There are 9 hidden switches. A switch that is on adds its own fixed numbers to the row, and there is some noise. The rows also spread widely along 16 directions, which tell nothing about the answers.
In the rows, 128 means zero.
Known rows, each followed by its switches (1 for on, 0 for off):
127  128  151  116  170  125  142  95  157  116  141  127  147  109  99  123  137  116  126  134  143  103  106  111  132  139  141  128  121  103  124 => 1 0 1 1 1 0 1 1 0
106  119  155  116  121  119  102  173  119  113  112  141  78  92  142  126  151  132  135  124  154  128  131  141  127  134  117  138  107  120  156 => 0 0 0 0 0 1 1 0 1
141  131  129  116  122  93  126  157  139  120  125  139  74  130  127  141  145  129  100  107  114  123  129  138  130  124  90  130  143  124  129 => 0 0 0 0 0 0 1 1 0
127  124  130  117  134  136  123  152  116  120  144  136  97  125  138  133  129  149  123  116  144  143  150  138  132  140  142  105  127  151  141 => 1 1 1 0 0 0 0 1 0
95  144  138  118  110  111  126  117  151  143  125  135  94  133  132  115  137  168  126  118  137  164  133  131  146  131  128  138  117  116  142 => 0 0 0 0 0 1 1 1 1
128  143  114  118  127  126  136  115  130  134  135  141  134  161  119  131  109  140  121  123  118  155  124  135  134  126  130  111  132  128  120 => 0 0 0 0 1 0 0 0 0
120  125  128  127  140  94  111  153  137  80  92  151  115  133  129  125  143  124  147  145  125  110  156  105  139  120  103  119  132  149  136 => 1 0 0 1 1 0 1 0 1
122  135  108  124  125  104  132  90  152  153  124  102  113  147  131  109  131  161  102  119  89  148  147  120  163  104  122  121  142  131  124 => 0 0 0 0 1 0 0 0 1
114  111  126  134  123  123  90  121  138  130  124  99  120  118  110  119  128  152  116  126  109  122  142  130  148  112  138  110  144  118  131 => 1 1 0 0 0 0 1 0 1
112  133  111  124  122  144  91  142  127  106  145  109  116  120  122  129  146  137  150  161  132  122  152  143  181  134  138  118  117  133  150 => 1 0 1 0 1 1 0 1 1
110  150  101  140  121  118  132  133  138  130  141  107  110  121  127  106  171  108  145  168  126  134  151  124  160  138  118  138  125  157  129 => 0 0 0 0 1 1 1 1 1
129  124  130  136  136  99  129  136  124  126  114  114  92  119  133  123  142  118  126  121  132  128  136  122  121  133  117  134  138  146  118 => 0 0 0 0 0 0 0 0 0
135  137  116  133  135  116  111  120  111  90  117  144  122  155  143  142  148  151  103  104  119  141  130  127  128  125  129  97  131  108  135 => 0 0 0 0 1 1 0 1 0
131  117  128  112  127  156  117  134  117  140  131  118  107  116  120  125  104  126  121  122  128  138  114  142  119  118  133  129  135  124  134 => 1 0 0 0 0 0 0 0 0
107  138  137  132  120  138  123  137  123  124  155  137  126  112  121  133  143  131  134  144  169  141  125  152  132  161  145  123  119  112  129 => 0 0 0 0 0 0 0 1 1
105  121  152  138  133  128  129  130  122  131  133  115  116  86  126  103  152  137  136  128  165  130  129  124  115  145  152  118  102  141  129 => 1 1 1 1 0 0 0 1 1
133  150  118  119  125  105  153  117  151  135  127  139  141  135  123  126  130  122  129  121  104  137  125  114  132  112  101  124  115  127  124 => 1 0 0 0 0 0 0 1 0
119  138  118  117  123  102  134  103  143  131  136  115  136  149  122  125  125  160  120  125  95  135  152  123  159  115  107  119  136  135  122 => 0 0 0 0 0 0 0 1 0
125  122  150  111  143  131  130  125  130  117  127  137  115  104  139  142  138  127  111  132  141  130  123  130  129  132  117  135  130  100  139 => 0 0 0 1 0 0 0 1 1
128  119  138  134  130  129  108  156  128  135  137  136  128  127  106  132  90  132  153  117  130  149  142  125  118  125  145  101  130  154  111 => 1 0 0 0 0 1 1 1 0
107  130  137  128  104  103  123  168  121  130  123  141  105  102  145  124  151  126  119  119  102  131  137  136  135  109  86  126  118  119  129 => 0 0 0 0 0 1 1 0 0
88  134  135  129  137  139  132  117  117  131  147  140  114  129  146  119  145  149  118  127  153  156  157  138  152  153  162  120  130  110  152 => 1 0 0 0 0 0 1 0 0
139  125  134  127  160  133  121  104  133  135  135  104  139  110  130  132  129  104  139  143  118  136  132  108  135  115  144  128  125  119  153 => 0 0 1 0 1 0 1 1 0
102  147  111  117  97  126  173  147  135  165  143  136  95  110  142  90  151  133  100  107  91  143  131  141  140  107  99  123  114  143  113 => 0 0 0 0 0 0 0 0 0
132  124  122  127  106  94  119  133  133  117  128  126  143  128  132  115  126  174  102  134  98  127  148  120  135  104  86  104  133  145  109 => 0 0 1 1 1 0 0 1 1
91  142  109  144  100  142  111  117  87  120  141  107  139  151  119  111  138  142  137  147  128  143  141  157  150  131  142  105  113  128  131 => 0 0 0 0 1 0 0 0 1
141  129  106  114  148  146  118  115  128  131  152  110  112  161  110  125  122  149  120  133  143  145  139  135  142  152  158  110  142  155  139 => 0 1 1 0 0 0 1 0 0
146  123  134  85  131  157  118  130  109  137  160  116  138  122  112  132  120  148  93  127  125  120  107  154  136  123  108  121  113  117  149 => 0 0 0 0 1 1 1 0 1
133  151  135  112  112  91  132  133  176  136  113  162  85  134  125  137  133  153  123  125  160  162  104  128  123  148  99  154  124  116  122 => 0 0 0 1 0 1 0 1 1
126  133  139  97  126  112  121  149  134  123  116  118  72  139  91  133  119  116  144  124  138  116  104  149  134  130  99  149  119  137  140 => 1 1 1 0 0 0 1 0 0
139  151  88  111  111  167  135  121  117  128  140  149  156  141  149  107  144  163  100  129  119  161  124  126  121  122  124  106  101  130  149 => 0 0 0 1 0 1 0 0 0
107  111  154  129  152  120  112  152  131  131  131  121  128  102  113  145  122  99  163  120  108  118  150  123  156  113  140  105  117  131  125 => 1 1 0 0 0 1 1 0 0

New rows. What belongs after each?
126  114  142  106  150  124  120  112  139  114  115  129  136  122  127  119  117  155  116  127  133  125  138  109  127  123  127  126  137  125  148 => 1 0 0 0 0 0 1 0 1
107  115  149  127  124  114  123  151  116  119  117  126  127  98  128  117  135  132  134  126  122  115  137  126  129  117  108  116  111  141  112 => 0 0 0 1 0 1 0 0 1
136  124  122  125  139  126  113  105  134  127  128  95  122  133  106  125  134  138  125  123  120  123  131  124  145  125  135  116  125  136  119 => 0 0 0 1 0 1 0 1 1
88  121  141  131  123  155  107  131  108  110  127  143  127  121  121  123  112  139  135  118  120  140  131  140  128  107  154  102  126  98  139 => 1 0 0 0 1 0 1 1 0
127  132  129  117  145  137  118  103  137  124  134  134  147  153  101  130  106  143  133  120  144  140  121  123  126  140  158  113  127  114  136 => 1 0 0 0 0 0 1 0 0
98  114  159  123  133  134  118  116  133  126  143  132  137  108  108  124  114  154  121  111  130  127  124  132  127  126  148  111  131  99  118 => 0 0 0 0 0 0 1 1 0
108  139  138  126  121  147  146  130  90  117  121  150  125  140  130  119  118  129  131  100  137  155  113  138  92  123  138  103  104  127  128 => 0 0 0 0 0 0 0 1 0
123  142  134  111  112  115  120  164  126  139  135  143  88  124  133  137  143  131  128  116  133  146  129  149  141  134  107  134  104  124  151 => 0 0 0 0 0 1 1 0 0
114  115  120  143  126  124  99  135  160  136  120  112  91  102  118  116  124  121  141  143  122  134  129  126  146  116  154  125  145  125  115 => 0 0 1 0 1 0 0 0 1
124  144  123  105  129  133  152  131  122  117  133  129  141  134  113  103  139  139  147  134  135  123  143  119  129  131  117  113  86  176  136 => 0 0 0 1 0 0 0 1 1
143  127  132  102  123  127  115  144  152  125  116  142  83  117  112  135  124  134  109  129  133  133  104  135  120  116  99  139  138  116  138 => 1 1 0 1 1 0 1 1 1
125  134  117  126  131  129  126  134  110  130  132  101  130  143  98  117  132  102  159  135  110  120  144  132  143  119  128  113  100  160  131 => 0 0 0 1 0 0 1 0 0
92  115  148  118  124  118  105  141  110  94  105  128  131  116  119  121  117  130  146  141  105  108  139  127  134  101  101  125  131  126  131 => 0 0 0 0 1 0 1 0 0
103  112  128  131  126  127  96  141  149  127  107  126  53  91  154  94  155  173  108  115  153  146  147  116  133  134  155  138  143  129  151 => 1 0 0 0 0 1 1 0 1
150  131  133  96  148  127  109  100  129  147  121  81  114  168  69  141  82  115  158  136  137  137  103  136  138  126  124  143  123  153  138 => 1 1 0 0 1 1 1 0 1
119  133  133  109  131  137  133  138  111  119  133  143  136  136  130  122  118  147  138  129  137  147  148  122  126  132  118  118  111  153  140 => 1 0 0 1 0 1 1 1 0
134  113  144  123  144  136  133  129  123  135  135  137  137  92  155  137  133  128  84  130  126  147  128  116  111  121  106  121  153  111  126 => 1 1 0 1 0 1 1 1 1
106  111  142  111  162  165  124  116  110  95  118  141  159  108  130  105  120  139  148  148  144  123  142  103  115  124  155  113  117  140  150 => 0 0 0 1 1 0 1 0 0
128  129  161  116  143  112  127  107  122  164  162  96  134  121  102  149  123  119  134  121  119  128  136  146  167  127  129  128  96  104  147 => 1 0 0 1 1 0 1 1 0
111  138  125  121  119  146  133  112  119  138  118  123  116  135  113  103  128  123  124  129  123  144  104  139  120  110  129  126  112  114  134 => 0 0 0 1 1 0 1 0 1
129  135  160  101  138  116  146  116  121  123  137  137  145  134  113  134  110  147  127  119  159  131  112  134  114  144  113  124  104  125  137 => 1 0 1 0 0 0 0 1 1
124  135  108  146  130  121  125  117  146  148  125  124  97  133  137  120  133  115  122  140  125  167  133  122  132  129  143  137  158  122  125 => 0 0 0 0 1 0 1 0 0
136  120  141  155  136  94  98  118  134  136  113  104  106  112  126  139  145  119  128  126  133  142  129  116  115  129  131  133  136  113  130 => 0 1 0 1 0 0 1 1 0
114  142  153  94  138  127  136  118  151  120  133  140  163  123  103  145  113  113  153  160  138  132  99  127  134  127  95  140  113  111  133 => 0 1 1 0 0 1 1 1 1
109  163  126  102  126  106  144  101  156  110  101  135  144  138  114  120  152  116  161  156  128  121  109  117  150  118  97  154  86  110  157 => 0 0 0 0 1 0 0 0 1
136  137  112  126  126  129  105  114  139  129  131  115  110  140  117  136  133  130  123  139  129  143  107  141  148  132  131  133  130  106  127 => 0 0 1 1 1 1 0 0 0
102  128  124  155  106  132  111  132  125  165  146  112  126  95  147  113  151  139  113  136  123  166  143  136  138  125  143  114  125  115  129 => 0 1 0 0 0 1 1 0 1
108  135  160  97  128  99  156  120  139  123  105  157  125  124  132  119  129  142  111  119  130  132  108  122  111  118  80  146  119  106  138 => 0 0 0 0 0 0 1 0 1
108  113  144  130  138  137  99  117  124  121  132  117  146  105  118  123  123  136  136  147  130  127  132  123  139  126  139  126  132  112  127 => 0 0 0 1 1 1 1 0 0
104  134  107  122  106  163  126  153  102  119  144  128  108  122  137  95  158  140  107  133  121  132  137  154  138  121  131  103  110  132  150 => 0 0 1 0 0 0 1 0 1
117  127  120  123  118  123  135  137  153  133  122  138  90  115  134  111  133  147  112  126  126  145  140  123  135  121  117  128  145  137  114 => 1 0 0 1 0 0 0 1 1
117  115  149  137  134  97  110  125  137  148  132  93  115  124  93  137  102  110  140  119  108  125  122  134  145  115  122  128  142  119  97 => 1 0 1 0 0 1 1 0 0
95  135  114  124  129  145  139  133  128  133  149  116  120  109  129  115  160  97  115  148  88  118  134  144  176  107  111  122  136  112  122 => 0 0 0 0 1 1 1 0 1
80  128  173  100  125  105  147  133  126  121  133  136  115  105  107  125  137  137  125  107  103  101  121  145  149  107  91  123  105  107  123 => 0 1 0 0 1 0 1 1 0
141  107  136  139  150  136  115  145  125  130  143  116  159  93  104  135  122  86  126  123  98  104  122  123  120  107  140  95  132  117  110 => 0 0 0 0 0 0 1 0 0
121  114  141  155  140  113  104  132  128  133  118  99  81  90  115  135  147  82  131  126  132  113  105  139  127  127  143  141  146  96  112 => 0 0 0 0 1 0 0 0 0
141  107  137  111  156  134  108  128  161  144  144  109  102  100  112  143  131  132  121  137  140  120  137  130  160  140  150  126  142  127  130 => 0 1 0 1 0 0 0 0 1
165  118  129  111  153  128  123  133  171  151  122  114  85  85  123  130  137  106  113  109  119  123  100  112  122  116  128  145  133  121  129 => 0 0 0 0 0 1 0 0 0
134  136  137  111  130  121  132  107  129  148  148  105  135  129  106  129  127  142  123  113  109  128  121  136  150  118  118  119  96  125  124 => 0 0 0 1 1 1 0 1 0
129  153  127  105  131  99  152  100  164  139  150  138  172  135  114  129  140  144  114  148  128  132  115  114  140  144  86  140  127  119  119 => 0 1 0 0 0 1 1 0 0
81  129  147  118  122  116  141  121  157  127  116  130  130  86  128  103  140  116  139  170  129  119  120  118  144  116  90  164  128  104  127 => 1 0 1 1 0 0 1 0 1
149  124  113  126  125  138  105  152  127  99  133  144  147  112  130  128  127  130  117  148  131  124  123  118  102  126  113  116  142  127  134 => 1 0 1 0 0 0 1 1 0
